The groups are shells around one centre, one inside the other: the same stretched ball of 7 dimensions in 9 sizes.
(in the rows, 128 means zero)
Some rows, each with its group after it:
[128 165 169 104  74 139 167 182 193] : pog
[113 133  97 109 127  84 107 102 109] : doseg
[143 104 122 122  97 202 142  75 159] : pog
[165  99 174 156 154 104  94 134 125] : kela
[139 118 137 116 144 117 161 144 123] : bafem
[ 98 160 125 133 127 115 119 197 138] : rir
[111 152 118 115  84 123 127  96 128] : doseg
[127 116 106 125 115 183 148 104 114] : biba
[142  88 115 130 171 162 172 119 104] : kela
[165 111 169 129 105 193 157 158 159] : ged
[169  84 136 128 165 101 114 114  78] : bafem
[129 135 149 122 134 110 168 152 131] : famur
[ 95 154 146 159 111 191 163 158 182] : pog
[132 111 132 150 124 185 148  96 124] : kela
[ 99 168 122 129  92  89  94 122 116] : doseg
[193  56 144 120 169 142 157  88  91] : ged
[134 123 147 158 127 146 108 131 114] : famur
[ 98 158 120 134 142  48  96 151  91] : biba
[174  80 144 130 137 180 110 136 154] : kela
[184  88 151 106 139 124 143 135 101] : godol
[ 99 176 148 118  93  55 121 121 164] : ged
[164  76 143 165 174 164  79 154 120] : rir
[158 113 160 123 107 161 157 121 149] : bafem
[ 97 201 164 114  70  70 127 186 169] : ged
[ 84 185 126 130 101  35  59 144 136] : rir
[121 132 110 101 111  84 126  69 124] : godol
[129 156 142 103  95  91 128 162 128] : bafem
[152 101 117 127 136 109  89  93  75] : biba
[148 137 164 108 115  98 151 167 138] : godol
[119 116  94 131 129 129  99  78  99] : biba
[172  64 134 153 159 225 115 144 137] : pog
[141 153 167 109  85  93 124 153 153] : godol
[109 127 124 137 135 149 126 135 184] : kela
[180  81 117  85 134  83 111  68  86] : rir
[164  84 134 105 159 117 150 114 141] : rir
[150  98 125 111 154 125 156 124 117] : bafem
[160  83 134 128 171 104 103 123 124] : doseg
[166 104 161 117 115 172 155 143 166] : godol
[129 118 142 172 148 109  64 124 103] : kela
[171  87 130 112 116 145 125  69 109] : famur
[ 97 167 152 149  98 142 125 165 180] : doseg
[ 89 198 133  92  42 134 170 152 185] : pog
[136 136 170 154 121 111 111 137 132] : rir
[194  56 141 115 175 103 116  95  99] : famur
[194  65 161 136 163 120 106 106 105] : biba
[149 129 172 138 107 136 132 139 144] : famur
[158 105 119  87 124 104 144 102  99] : doseg
[157 106 123  96 142  60 123  99  77] : famur
[163  99 140  97 126 118 160  92 138] : doseg
[146 141 135  83  86  75 132 111 114] : godol
[143 127 135 133 104 147 110 130  95] : pog
[173  67 116 121 152 195 160 103  93] : ged
[163 114 157 116 117 155 147 166 135] : godol
[130 124 126 117 120 161 144 152 154] : bafem
[112 126  80  99 130  88 118  83  97] : pog
[130 112 107 123 158  95 127 114  78] : famur
[115 127 125 157 124 175  90 148 153] : biba
[137 119 133 126 139  96 143  98  90] : ged
[141  95 136 158 136 247 153 144 165] : kela
[144 119 133 136 114 141  85 132 114] : ged
[113 161 160 125 123  54 127 158 156] : rir
[145  99 111 109 157  88 124 101  93] : bafem
[100 142 121 160 130 171 105 174 142] : biba

New rows, each followed by its group:
[146 132 168 125 141  41 102 156 129] : kela
[153 111 132 127 128 103  93 112  85] : godol
[113 146 110 106 134  36  91 131  99] : ged
[180  60 114 116 166 117 113  68  71] : famur
[126  99 115 155 176 129  94 132 116] : bafem
[ 81 184 109 106  64  97 105 110 171] : pog
[154 115 140 111 103 160 167 106 119] : godol
[139 124 124 119 118 146 138 144  97] : famur
[161 122 147  87 128  35 140 114  88] : pog
[131 109 117 144 126 198 121 129 133] : godol
[137 104 110 123 158  57  86  77  84] : famur
[ 80 174 135 149 119  86 103 151 160] : godol
[130 109 122 129 163 118 127 144 131] : doseg
[128 122 105 108 114  97 117  66 102] : godol
[166  89 139 113 117 156 145  70 143] : famur
[186  90 144  91 106 105 121  66 114] : kela
[178  73 135 121 131 162 116  81 130] : godol
[187  64 138 124 141 164 126  75 113] : godol
[137 165 178 101  87  67 142 166 159] : kela
[111 160 126  93  93  66 145  99 137] : godol
[167  62 112 122 166 153 145  65  99] : famur
[124 121 131 146 137 105 105  88 120] : godol
[126 165 146  93  81  45 119 117 135] : godol
[110 159 166 159 110 156 120 199 184] : rir
[149 126 135 112 105  80  98  93  92] : biba
[165 121 154 108 115  81 112 133  98] : famur
[133 121 119 108 130  52 111  66 103] : biba
[143 142 138  91  88  57 109  94 117] : famur
[161 108 139 108 119 163 148 156 130] : famur
[ 96 188 152 118  69  96 139 146 167] : doseg
[104 147 103 113 121  57  85 106 111] : godol
[107 168 131 122  76 134 119 150 139] : godol
[181  81 145 123 143 107  90 102 103] : godol
[101 137 104 131 119 102  78  92 147] : rir
[105 160 151 143 127 103 115 191 159] : godol
[ 97 157 136 139 102 129 144 106 162] : rir
[186  74 156 126 146 148 119 119 136] : doseg
[184  66 131 111 130 170 129  72 136] : biba
[115 129 111 137 141  98 104 116  87] : bafem
[ 99 188 131 106  78  97 132 184 127] : kela
[170  60 106 119 163 131  97  64 104] : biba
[103 137 120 149 115 175 119 129 163] : doseg
[166  56 110 133 172 198 142 100 119] : famur
[155  90 155 168 191 105  79 164 110] : kela
[137 122 140 141 104 204 143 139 144] : famur
[190  47 126 123 171 167 125  99 105] : doseg
[177  61 149 154 158 238 158 131 138] : rir
[115 128 139 148 136 117 133  94 144] : pog
[ 79 184 116 122  92  99 121 153 136] : bafem
[170  80 126 118 122 179 141  74 115] : famur
[168  94 145 133 123 182 129 129 119] : godol
[152 102 158 159 166 137 122 166 109] : famur
[101 162 124 137 114  96 109 145  96] : famur
[137 144 159 129  90 101  95 121 144] : biba
[128 126 127 141 121 153 124 128 106] : bafem
[104 172 159 133  81 136 138 161 186] : godol
